The same things were measured in two ways. Each way mixes the same 12 hidden numbers, adds some noise and spreads widely along 8 directions of its own, which tell nothing about the thing.
Some things both ways: the first way, then the second way.
[  8  -6  -2 -19  11  23 -16  -7   9 -14   0   3   0  -4 -18  12 -10   5
  -9 -17 -17   1   1  -3   9 -10  -2]
[  0 -18   5   8   4  -8  -4  -9   4   1  -3  -2   4  -4 -19  -3  -9  11
   1  18   1 -11 -16  12  -6]

[ 24   4  -9  27 -14 -18   3  11  10   1  49 -21 -21 -34   7 -13   7 -11
 -28   8  27 -15  -4  20  22  -7 -30]
[  0  32   0  23  -4 -10 -16 -11  -6  15  11  12 -38   1  19   0 -11  25
 -17 -22 -11  14 -18  20  -3]

[ 49  14   0  19   3  10  21  34 -22  -2  -3 -20 -21  32  19 -14  37  -3
  26   7  35 -13 -17 -14  -3 -14  17]
[-26 -13 -34  -6 -20  14   8  -3  34 -12  10   1  16  -4  -6  13  18 -12
   4 -23   1  10  28 -14  22]

[ 18 -16  -2   5  -5  -9  -2 -25  14   2  24   0 -27 -11  -5  11  17  -7
 -21   5 -15  -2  -9   8 -16  21   1]
[ 18  -4   0   8 -10 -14 -20   4 -16   2 -10  -3   9   1  -7  -8 -11  33
   7   5   6 -12  -3  -1  -7]

[ 10   9  17  24  16  18   9   8  -1   4  29  18 -14   9   2   6 -14  -2
  -5   6  -4  10 -14  19  -7  -5   8]
[  0  22 -26   7  27  16  20   9   8   6  11   0  12  14  10  31  10 -52
  -8 -19 -11  -8  19 -27   8]

[ 27  23  15  10  -1   9  10   0 -22   6  -7   3  13  14  10   2  -9   4
  -9  -4 -11  21   8  14 -15  12  -5]
[-16  27  28  13  -7   4  26  -1  24   5  16 -19  20 -12   8  18   2 -11
 -12  -5   8  -5  21 -11  -1]

[ 10  -4 -16   3  14   1 -10 -12   0  30 -20  55   1  14  13  -8 -13  15
 -18   0  19   0   9  -7 -45 -19  -2]
[  9 -12   2   3  -3  -2  23  11  25 -21  -3   3  34 -16 -30   7  -4 -23
   7  24  -1  -6   7   0  -5]

[ 20  -3  -3  17 -34  -1  30  20 -15  -2  -4  26 -10   4   0 -10  23   6
  -4  21  12  14  -3   3 -29  -9  10]
[ -7  27 -27 -26  -2   4   0   3  11   1   7 -15   7  11 -19  19   9  -1
  -3 -29 -20  18  10  -8  -4]

[ 19   2  -5 -10  41  22  -1  -2   7 -22  32  -9 -21  25 -15   2  -1 -12
 -17 -30 -22  -3  -7   4 -11   6  -7]
[ -7  16   5 -25 -21 -11  -8  16 -14   0  -4  25  17 -13  12  -5  -8  -9
  -3  12   9 -27  -9   2   7]

[ 29 -11 -17  10   0   8  -8  -5   9   8   2   9 -12  16  22  -6  -6 -10
 -24  -6  -2  21   9   4 -11   5   4]
[ -9  -7  -1   0 -13  -8 -29  -3 -41  25   2  15 -19  -2  30 -15  -4  18
   3 -10  16 -11 -25  -3  13]

[ 18   4  -5  17   0  23 -22   8 -21  12 -12   7  -6  26   8   5  -2 -19
 -11 -23   5  17 -20   0  -8  12   2]
[ 20   7  -4  35  26  18  34  -5  12  -2 -10  -2  24   6 -14   2 -16 -16
  -7   3   5 -11  -1 -19   1]

[ -7   9   4  29 -12 -22  -8  12  11  18  -4   4   3 -17  22  -5  -2   9
 -11   8  22   2  -1   9 -36  -6 -22]
[ -8  19  17 -34  11 -16   8  -9  -5  13  -1 -15  -9 -18  -2  -5  -7   0
 -21   7  -7   2 -18  22 -24]

[ 25  -9 -35   6   4   2 -28  -1  -6  11   5   8 -16   9  12 -12   3 -42
 -32 -12  -8  10  -6   4 -13  39 -10]
[-14  -9 -18  42   0  13  47 -18  21  -8  -1  -2 -13 -20  -4  13   7 -29
 -26 -17  -3  32  16  -9   7]

[ 22   7 -12  15   3  -8   3   6  -4   3  42 -23 -25  -9  -7   3   1 -21
 -34   2  21  10 -13   9  11   6 -20]
[-12   7  13  14 -13  -4   6   3 -16   6   1  20 -10   1  20 -11  -5  16
   1  -8   0  11 -16 -16  27]

[ -9   2  11 -15  34  -4   9 -19  32 -19  25   7 -11  -4 -14   1   1   8
  -9  -6  -3 -17   2  11  -8 -17 -12]
[ 18   8 -29   2  36   7  10 -17  11   7  -4 -44  11   7 -21   7 -12  14
  -8 -19 -15  -6  -4  -5 -11]

[ -6   6  17  22   2   2  -1   7  17   5   1  20   1   6  10  -4  -6  19
  -8  12  -6   3   0  -4 -27 -16  -7]
[ -4  -3  -1  20   2   7  36 -12  30  -2  -1 -15  20 -15 -22  17  -1 -21
 -11   2  -2   2   5   6  -4]

[ 38  26   7 -10 -33  17  15  42 -44  -8 -35  -3  17  25  -3   4  15  20
  -5  -5  36  30  17 -22  27 -27  -9]
[ 39   8 -38   2  30  29  -3  11   7   2 -22   2  12  16 -10   3   7  -4
  -8  -3 -11   8 -11  24 -13]

[ 20  14 -11 -18   0  15   7   9 -24 -12  15  15   8  -2 -37   8  -5  -2
 -20  -6 -13  21   4   4  11   7  -7]
[ 22 -12   0  -8  36  10  18 -11   6   0 -21 -15  28   7 -22  -4 -17  -7
   0  25  -8 -23  -8   7 -30]

[  8   6  -7  -4  -6  -1 -18   3  -9   8   0   1   1  -5  -2   7  -4   5
  -8  -4   3  14   2  -7   0   9  -8]
[ 19  -1  14  -4   5 -16   5  -7  23   3  -8 -14  -3  -4 -12  -3  -6  21
  -5  14  -1   9  -4  33 -33]

[ 15  17   2   7 -21  16   8   9 -13   0   2  14   7   6 -19   2  14  -4
 -11  -8   4  12  -9   5   3 -11  -5]
[ -7  10   0  14  13   3 -11  -8 -29  11   8  -9 -25  -2   7 -11   4  -1
 -13 -13  14  -1 -10  -4   2]

[ -5  -5   1  -9  46  -3   1 -11  31 -23  29  -9  -8  10   2   1 -11  -4
  -5 -15  -5 -21 -11   6  10 -16  -1]
[-10 -17 -11   5   8  16   7   9  17  -1   2  26   4  -3   9   3  24 -33
 -12  11  15   5  11   1  13]

[ -1  15   7   4   1  -3 -18 -16   4   4  -3   8  20  -2  -5  13 -13  10
  -9  -6 -15  32   1   3  -5  27  -7]
[  6  -7  26  -1   7  -4  -1  -5  15   0   1 -27   8 -10   8 -11   0  26
   5   4   8  -4   3  11 -12]

[ 15  -6 -23  20  28 -16   6 -10  20  13  32  16 -15 -15   8 -17 -11 -19
 -21  14  24 -30 -16  19  -9 -20  -5]
[-26  22   8 -30  17   7   2   0   5  -5  21  -9   8  10 -13  10   7 -19
   1   0 -21  -4   6 -12  -2]

[ 14   6  -6 -15  -9  32 -14   5 -26 -16 -12 -10   5  15 -27   6  11  -6
  11 -19 -23  19 -17 -17  15  19  12]
[ -1  17  -7  37  18  25  19   0  22  -4  15   2   7  17  -8  21  15 -35
   0 -19  -6  11  23 -17   9]

[  7  -8  -2  29 -22 -31   6 -29  22  27  25  15 -31 -13  17  -9  32   3
  -9  26  42 -10 -17   2 -13  -5   3]
[  8  14 -17 -33   5   5 -18  10   3   2  12 -49  19  22 -17   0   3  38
  28 -22  -8  -2  -3 -16   8]

[ 15 -19 -13  -3 -15   2 -33 -13 -13   6  -3  -2 -11 -18   3  10  -7  -2
 -19 -14 -16   8  -2   1 -10  33  -8]
[ 11   2 -45  -6  28  15   1  -9  -9  -3 -10   5   8  15 -19  -2 -11  -4
  -4   4 -27 -15  -3  -6   1]

[ 20  22   6  10  -6  -2  25  19 -15  -1  15  13  -4   5 -17  -3  24  13
   6   8  28  -8 -11  -1  -4 -22  -2]
[  4  47  37 -10   2 -11   1  24   9   6   6   7  -1   9  11  18  15 -22
 -14   0   4   5   7  17 -19]

[ 23  14  11  12  -3  15  26  23 -21   2 -15  29   4  19  -1   1  -3  20
  -3  14  22  19   4  -3 -14 -29   7]
[ -5  -1  -6 -49   1  -3  -7   0   9  -4  -4 -25  26   1 -17  -3 -10  30
  11   9 -19 -14 -13   6  -6]

[ 21   2  -5  -5   3  14   6   1  -2 -23   6 -18  -9  10 -17   0  21 -10
   6 -11  -7   6 -17  -2   4  11   8]
[-10  -6  27  23 -10  -6   3  11  15   2   8  30   4 -18  14   5  10 -16
  -9   9  15   7   3   1  10]

[  6 -10 -17   6  13 -11 -25  -8   6   9   6  -2  -7 -13  18  -3 -15 -13
 -19 -10   3 -14  -6  10 -10   9 -14]
[ -1  21 -11 -21  38   5   6 -16  -6  13  -4  -7 -14   6  -7  -3  -4  -6
 -28   8 -20  -5  -9  16 -23]

[ 11   6   6  15  25  11  11   7   3  -2  20  -5 -20  26   5  -3   4  -7
   4   0   4  -4 -22  -1 -12 -12  12]
[ 21  27 -46   9  25   2   8 -12  41   6   6 -15  -5  -1 -18  15   6  -1
 -28 -26 -14  19  23  15 -16]

[  9   3 -19 -34   8  21 -13   5 -12 -17   5   6  12   2 -27   9 -22  -8
 -24 -15 -20  32  14  -4  29   8  -8]
[-14   7  11 -53 -14  -6 -22  13 -11  -2   8 -12 -14  11   8  -6  12  20
  18   1 -12  12 -10  16 -11]

Other things, the second way, with their names:
Z_392: [-11   6  16  22   2  10  21   5   2  -7   6  11   7  -6  13  15   4 -47
  -2   5   6 -13  12  -8   1]
Z_974: [ -6  -3 -60 -21  16   2  -4 -26  -2   2  -5 -25 -15  17 -19  -2  -9  28
  -9 -16 -29  -3  -4   1   1]
Z_873: [  9  11   4   9   6  -1 -12 -13 -45  18  -7   7 -24  13  14 -20 -16  15
  -2   2   7 -12 -11  -2 -17]
Z_502: [-17  24  72  43  -7  -6  49   6  30   6  -4 -17  21   5   3  31   4 -18
 -17  -5  24   6  -2  -8   4]
Z_214: [-18   6  -4   7  -2  -3  -3   0 -28   9  13  -2 -28  10  31  -2   3   3
   5 -28   0   9  -2 -33  23]
Z_909: [ 25 -23 -40  39  29  10   5 -43 -12   7 -12 -14 -20   9   6 -19 -22  21
   5 -19 -11  -6  10  -8 -16]
Z_397: [-12 -31 -19 -43   1 -20 -33 -13  -7  22   8 -15  -9  -7 -10 -14   4  25
   1  15  14 -17 -13  18  -9]
Z_965: [ 11  41  45  16 -15 -13   4  15 -14  25  -5   3   2  36  21  22  -2  -1
  14 -24   8   4 -10  -5 -10]
Z_14: [ -1 -39 -23 -31  18  15  -7   3 -11   0  -9   0   5 -11   7 -12  17 -20
   2  23   5 -10  -5  14  -3]
Z_881: [ -9  40  24  -6   0 -21 -14   2  14  11  22   3 -18   0  11  15   4   4
 -14 -11 -11   7   5  17 -15]
Z_228: [-15 -28  14   9 -25 -12  18   2  32  -9   5   4  17 -14 -10  12  -1  -4
   8  12  13   3   5  -8   5]
Z_950: [-10 -24 -45 -47   7  11  -9  -2 -12  -5  -7   3   6  -8   3 -17   1  -7
  -2  18   1 -24  -3   1   3]
Z_409: [-20  23 -15 -32   5   6   5  10 -12   9   2 -18 -11  33  11   9  12   6
   3 -36 -12  16 -16 -23  25]
Z_643: [  3 -48 -22  -3  16  23  -8  -1 -28 -16  -2 -13  25   0 -24 -18  -4 -11
  34  15   8 -26  -3 -34   8]
Z_768: [-11  15 -17 -43 -18  -9 -22  26 -14  -4   8  22 -11   8  15   2  17  -2
   1   3 -12   7   5   2   8]
Z_294: [  5  11 -10  10   0  -9 -10  10   0  -2   4  13 -27  -7  29   1  11   5
  -8 -28  -9  27   4   3   8]
Z_291: [-15 -27 -23   8   3   2  24  -8   7  -5  -6  -2   9 -21 -13   0   5 -21
 -17  12  10  -8   3  -7  18]
Z_975: [-15 -36   6  38  10  -1   2 -27 -21   8   3  -5 -34 -27  21 -18  -4  10
 -18  18   8  -8 -14  13   6]
Z_82: [-10   0  25   0 -17   1   3  23 -26  -9  -4  24   2 -17  24  -8   5 -13
   2   9   7   3 -12 -10  16]
Z_225: [-13  -3  21 -19   2   6   8 -10  11 -10 -12 -29  16  20 -22  -3  -7  31
   9   8 -11  -6 -13   7  -9]
Z_630: [ -5  -1  31 -14  -4 -21   8 -20 -16  19  -3 -26  -6  -1  14 -19 -27  35
  12  -8   7  -8 -22  -9 -12]
Z_567: [  7  -1  24  18  -3   0  -4   8 -11  -5   4   4   9  -1   3  -2   0 -11
  19  -2  11  -4   9 -16  -7]
Z_854: [  7   2 -13 -18  -2   7   1  11  20  -7 -10  19  -5  -1   3   9  13 -18
 -16  23  -9   7   4  42 -24]
Z_15: [  9  12 -18  27 -10  10  14   1  23 -14  -3  -2   5  -7  -6  13   1  -4
  -9 -15  -4  13  15   6  -2]
Z_43: [  5  45  25  -4   1  17   7  28   9 -13   8   5  27  22 -20  24  14 -36
   7   4  -8   4  18  -5 -17]
Z_328: [ 25  -1  -2 -10  -2 -16 -30   5 -22   5  -3  -1  -7  -7  13 -19 -13  27
  12   2   8 -14  -6   8 -18]
Z_783: [-29 -19   5 -26  -5   4  16   0  20 -13   6   0  -8 -14  -5  -9  22  -4
  -8  17  -1  26   7  11   6]
Z_114: [ 16  -1  11 -18 -10 -19 -28  12 -11   7  -5  19 -11 -13  14 -18  -3  24
  -4  23  10  -2 -15  31 -19]
Z_159: [ -2 -37 -19  24 -13  12 -15 -13   0   0   4   4   1  -6   6 -15   8  16
  23 -14  12   4  13  -7  16]
Z_644: [  6 -26 -56  -3 -21   8  -7  -5  18 -20  -4   7  12 -24  -3  -5  -6   6
   7  -1  -3  -8  14   7   3]
Z_961: [-34 -10 -40  11  -3  10   9  -4  17 -12  19  11  -8 -24  19   6  22 -22
 -15 -25  -6  12  26 -23  43]
Z_438: [ -4 -25  -7  26  40 -12   5 -37 -23  21  -4   1 -37 -10   9 -18 -17   7
 -27  11  -3 -10 -22   4  -5]
Z_908: [ 21   9  42 -18  12 -23 -16  14 -23  17 -10  11   2   5  14  -6 -22  14
   5  24   1 -17 -33  10 -30]
Z_725: [-27  36  38 -31 -28   1 -11  30 -17  -3  17  -3  -7   9  33   5  19   1
   9   1   2   1   4  -2   9]
Z_554: [  8   3 -44  11 -15  -2 -24   0   5 -15  17  -2 -25  -6   5  -7  10  18
   9 -36  -1  23  32  -7   2]
Z_322: [-13 -12 -17  23 -21   7  17 -13  25  -3  10 -14  -8 -23  -9   5  16  -8
 -12 -12  17  21  23  10   3]
Z_757: [ 23 -18   7 -15  31  -1   0  13 -12  16   4  15   5  -6  15  -5   3 -37
   8  32   8 -12  -4   1 -23]
Z_740: [-12   8  37 -18   2  -5  15  16  23  -2  -1   6  34  22 -10  15   9 -18
  13   9   4  -6   6 -14   2]
Z_463: [-10 -10  14   0  -1   6  11  14   8 -14   4  21  14   7  -5   6  10 -31
  15   9   2   5   9 -17   7]
Z_285: [-22   3  36   9  24  10  34  -2  16  12   2 -12  15   4  -1  21  14 -40
 -19  14  11  -6  -3  -3  -2]
Z_683: [ 17 -16 -25  17  23   3  19   2  31 -10 -19  13  12 -13  -2  16   7 -30
 -29  15  -2  -6  13  18 -12]
Z_200: [ 24 -14  -9 -16  15  -3  -2   6  18  -9 -17  -4  23 -10 -23  -1  -3  10
  -7  32 -13  -6  -3  28 -24]
Z_436: [  1   0  17 -13  16   6  16  13  14   0  -3   9  54  -2  -2  10 -10 -42
  10  22  11 -47  -5 -13   3]
Z_488: [-19  -2  -7  -7 -17   8 -11  17  26 -12  29  11   9  -1  -4   8  28 -17
  14  -3   9  10  30 -11  19]
Z_738: [-24  10  26 -28  -6 -18  -3 -21  29  -2  13 -25  -9   6  -5  -1 -16  38
  -1  12  -9 -14  -6  23 -23]
Z_872: [-12   5   5  -5 -19 -24  -1  -4  22   5   0   5 -14 -16   4   9   2  19
 -19 -11  -7  24  -8  23  -4]
Z_458: [ -4   0   5   1 -31 -22 -27   5  16  -5  12  17 -18   0  10  -8   8  37
  12 -18   5  24  14   6   4]
Z_239: [ -9 -51  22  -9  -7 -20  -4 -13 -25  11  -6  -4   4  -6   2 -23 -19  20
  28  18  19 -20 -25 -15   2]
Z_744: [  6 -18 -15 -19  -7 -17 -26   9 -26   9  -3  17 -21  -4  26 -18   0  17
   4  10  10  -7 -14   6   4]
Z_80: [ -4  21   4   6   9   5   2   7  17  -8  15   7   1  -9  -6  15  16 -30
 -10 -10 -11  13  19   7  -7]
Z_988: [ 19  15 -57  -4   4  16  -7   8  25  -4   9   4   1  -1 -24   0  16  -6
  -8 -20   2  23  18   8   2]
Z_369: [-20  -1 -28   1  13  18 -25 -29 -12   0  24 -25 -28  -4  10 -26   1  25
  -2 -12   4 -17  10   1   7]
Z_316: [-20 -15 -48  26 -24   7   9 -16  13 -19   4  -3 -15 -14  -5   4   3  13
 -11 -18  -9  13  18  -5  23]
Z_986: [-29 -19  10 -10  -3   9  -7 -11 -20   9   2   1  -9   9  33 -17  -3  21
  13 -12   6  -7 -16 -20  22]
Z_124: [ -3  -2  14  -7 -29   1   1  19 -19 -10  -6  12  30  16  -5  -7 -14   8
  33  10  11 -19  -8 -33  16]
Z_925: [ -1  22   4   5   1  -1   8 -17   2  10  -3 -26 -16  -5  13  -6  -4  30
 -17 -17  -5   9  -2  17 -10]
Z_717: [ -7  14  38  34  -2  -4  43  -9   7   9  -6 -14   7  15  -3  14 -12   0
  -5 -10  10  10  -2 -26  -2]
Z_443: [ 35 -10 -56  26  26   9 -19   1 -13   5   1  32 -20  -5  12  -5   6 -22
 -10  -5  -4   5  16   2  -7]
Z_153: [  6  -6 -24  35 -13  -5   6  -9   9 -28 -11  10 -14 -12 -10   0 -11  20
 -12   0 -22  12   8   9  -1]
Z_972: [ -5 -11 -11 -29 -16  -7   1  -6  -5  -6 -14 -16  10   3  -1  -9 -17  32
  13   3  -7 -14 -10   0  -4]
Z_976: [ 14 -19 -16   3   5   3  -2   3   4 -10  -7  -8  23   9 -39  10   2 -12
  11  12   2  -8  14  -5 -18]
Z_380: [ 10  14 -32  41  32  17  26 -16  10   0  -6  -7   8  12 -17  19  -1 -27
 -19 -21 -12  -3  18 -16   0]
Z_289: [  7  25   2  -1   2   7  -7  23 -21   9   7  -6   9  18   7   9  11 -11
   8 -15  10  -2   6 -27   7]
Z_59: [  3  13  18  -2 -21 -17 -13  10  16  -8  11 -19 -10  13 -12  16   9  24
  15 -12  -8  25   9  12 -18]
Z_598: [-22  -3  18  36   1  -7  12 -15  -9   8  10   5 -21  28  -4  16   2 -12
   5 -15  -2   9   8 -29   3]
Z_32: [  5   5  -4  35   5  -1  -5  -6  -8   1  -2   9 -24  -4  14   0   5   4
 -14 -18  -5  16   2   9   2]
Z_362: [  3   4 -13  22  10 -10 -11 -19   8  19   9  -9 -41  -6  20  -8   5  34
 -22 -28   5  27   1  12  -3]
Z_330: [ 11  13  10  52  14   3  18  -4 -11  12  -6  30 -30   6  39   1  10 -27
 -19 -17  12  18  20  -6  -3]
Z_478: [ -6 -32   0   3 -39 -12  -1  -5 -14 -11 -16  16   4 -14   1 -19 -14  21
  13  19  14 -14  -5   3   4]
Z_801: [-12  -9  -4 -31 -17   1   8  18 -13  -7  -6  26  25   5  -5  -2  -3 -23
  17  19   5 -15  -5 -21  11]
Z_811: [ 15 -20 -11  17  30  -3   8 -24  15   6 -22  -1   2  -5 -12  -3 -11   7
 -20   6  -6  -5 -10  22 -20]
Z_84: [ 11  18  27  27 -20 -12   5  10  23  16  14  -3   7  16   4  25   5  -5
  18 -20  17  11  12  -4  -9]

Some of these things the first way, each followed by its name:
[ 13  -8 -15 -17  20  13   3 -17  -4  -6  12  22  -4  12  -7   1 -21  -8
 -23 -10 -23  16   8   9  -8   6   5] => Z_443
[ 21 -16 -19  12 -15   3   3   7  -7   6  23  21 -23 -22 -15  -3  15 -10
  -1  20   3 -15 -24   6  -5   0  16] => Z_598
[ 11   8  12   1  12  -6   3  10   1 -15  45   6  -4 -40 -27  18 -23   3
 -44   0 -10 -11   6  31  16  -4 -39] => Z_153
[ 11  28   7 -17  -8  13  27  24 -43 -28  20  -4   4  10 -50   8  23   7
   9  -2 -17  20 -13  -8   5  20   1] => Z_330
[-18 -10   2  -1   4   3 -12 -19  11   0 -24  46  22  14  16   3 -32  19
  -9 -10 -20  34  12   7 -31   7   8] => Z_362
[ 27   6 -15 -17   7  27  10   0  -9  -7  -4  17  -4  16 -28  -1  15 -20
  -9  -8   6  -2 -10  -1  12 -19   9] => Z_643
[ 22   7  -7  10 -12  -5   1  13 -15   7 -36  18   1  16  15 -11  23   1
  -6  -2  36   5   0  -8 -30  -2  -9] => Z_82
[ 16  -5  11  13   5   8  16   6  -8  -1   1  47 -10  14   6 -11   4  18
  -9  10   1 -15   0   0 -26 -18   1] => Z_316
[ 19  22  -2  17  -7   2   2  32 -33  18 -12  -5   6  11   6   3  -3  -6
  -4   9  38  11 -15  -8   8 -16  -2] => Z_783
[ 18  11 -15  -2  47  -2  -3 -10   7   9  19  21  -1  26   8  -9 -26 -10
 -41  -4  -2   8  14   0 -10  -1 -17] => Z_925
[  3  -3  15  25   9 -20 -15  -3  25   7  17 -20 -21 -20  19   4  13   5
   1   3   8 -34 -18   8 -21   2 -14] => Z_380
[  0  -3  -7   9  11   1 -14  -9  21  -1   4   5  -2   1  -1   1   2 -13
  -8  -2 -16   5 -15   3 -16  14   3] => Z_567
[ 14   7   2   4 -17   6   8   7 -24   6 -23  28   7  14   5  -6  15  14
  13   0  10   8  -3  -3 -25   0  10] => Z_554
[ 19   2  -2   2  23 -11  12  -2   6   8  28   8 -29   3  11  -4   7   5
  -7   6  38 -22  -2   6  -4 -26  -4] => Z_744
[ 53  15 -21  -7 -11   7   3   2 -42   9   8   3  -8  12  -9  -7  21 -18
 -20  -4  19   8   1  -4  22  19  -7] => Z_725
[ -2   8   8   7  28  -5   5   6  20   7  11 -11  -2  19  29   0 -24   3
 -19 -12  26  -7   4   7  -1 -49 -13] => Z_988
[ 26   2  -1  27 -31   0 -24   8  -3  29   5 -19 -15  -6  30   4   7   1
   2   8  11  22  -2  -2   2  14   5] => Z_84
[ 27  13 -13  15  17  -8   1 -21  -3  21  17  19   3   4  16 -22  -1  -1
 -10  -2  22 -32  -6   5   6 -15  -7] => Z_369
[ 24  -7  -1   6 -11   5   1  10 -20   3  13   8 -29  -4  -3  -1  20   6
   3   7  16 -16 -13  -5  -6   0   4] => Z_974
[ -5  -7 -11   8  11 -33 -24 -22  37   7   3  -6   6 -32  20  -6  -8   6
 -15  -2   3 -19   5  11 -24   7 -23] => Z_80
[-15 -18   8  24  15 -12 -45 -28  38  20  15   4 -21 -12  25  13 -11  -2
 -17 -13 -18  -9 -14  10 -35  25 -11] => Z_291
[ -4 -11  -9  12  41  -4 -17 -17  27  12  20  16 -21  -6  10  -3 -16  -8
 -10   1  10 -28 -18   9 -20 -12  -1] => Z_438
[ 10  14   6  14  15   7   7   6  10   0  26  12   0   2 -12   7  -9  -3
 -14   6   1   4 -11  12  10 -16  -3] => Z_285
[ 21  15  10  14  -3  23 -10  21 -13  -8  10 -37  -2  -8  -7  16  -8  -9
   5  -8 -10  17 -17  10  17  11   0] => Z_881
[  7  -5  -3   4  -8   9 -12  12  -5 -10 -12  18   3   3 -13   4   9   6
  -1  -1  -2   3 -14 -14   1   5   3] => Z_225
[ -6  -5  -5 -11   3  -4 -12  -7  10 -25  -2   5  13  -9  -1  -1 -10  11
  -4 -15 -14  15   7   7  -1  18  -8] => Z_986
[ 27  11  -7 -26  -4  -4  14  13 -10  -6  -2   5  -4   6  -7  -5  17  30
  -1   3  20   5  29 -18  -6 -19 -10] => Z_965
[ 11  -5 -15  -6  11 -13  36  -5  14 -15  33  35 -16 -13 -17 -15  11   0
 -19  15  26 -14   2  20  -9 -28  -5] => Z_908
[ 17 -16 -20  13   2  -5 -34 -11  -4  15  -9  21 -10  -9  29 -20   7   5
  17  -8  19 -35 -13  -2 -11  12   5] => Z_738
[ 30  -9 -13  15  29 -23   7 -10  22   5  34  16 -31   2  32 -29  12  -1
 -18   8  23 -40   7  11 -19 -10 -14] => Z_644
[ 25  -9  -5  11  34   1 -33   6   9  19  -7  -6 -19  17  40   2 -16  -6
 -18 -11   5 -16   4  -6 -20  -1 -10] => Z_478
[ 34  21   1  12  -1   1   6  24 -16  12  -3  -8  -7  17   9  -4  18   0
   5  13  37   1  -6 -14  12 -16   3] => Z_14
[  1  -6  -7  17  -5 -25 -14 -16  24   9  19  21   1 -27   4   2 -10   7
 -33   8  -5   7   5  13 -16  17 -21] => Z_32
[-12  -1  28  38   5  -8   0  26  31  -4   5  -1  -3  -9  26   9 -20  17
  -6  15   6  11  -4  16 -23 -19  -8] => Z_872
[ 21 -15 -14 -14  27  -3 -17  -8  -2   3   4  -9 -26   5  19   3  -4  -9
 -10 -14  13 -18  -1  -1  -6   3  -2] => Z_768
[-20  -9  -3  16  29 -10 -14  -3  34   6  13  27   6 -13  12   6 -41   4
 -21   2   0  -2  -5  18 -16 -19  -7] => Z_463
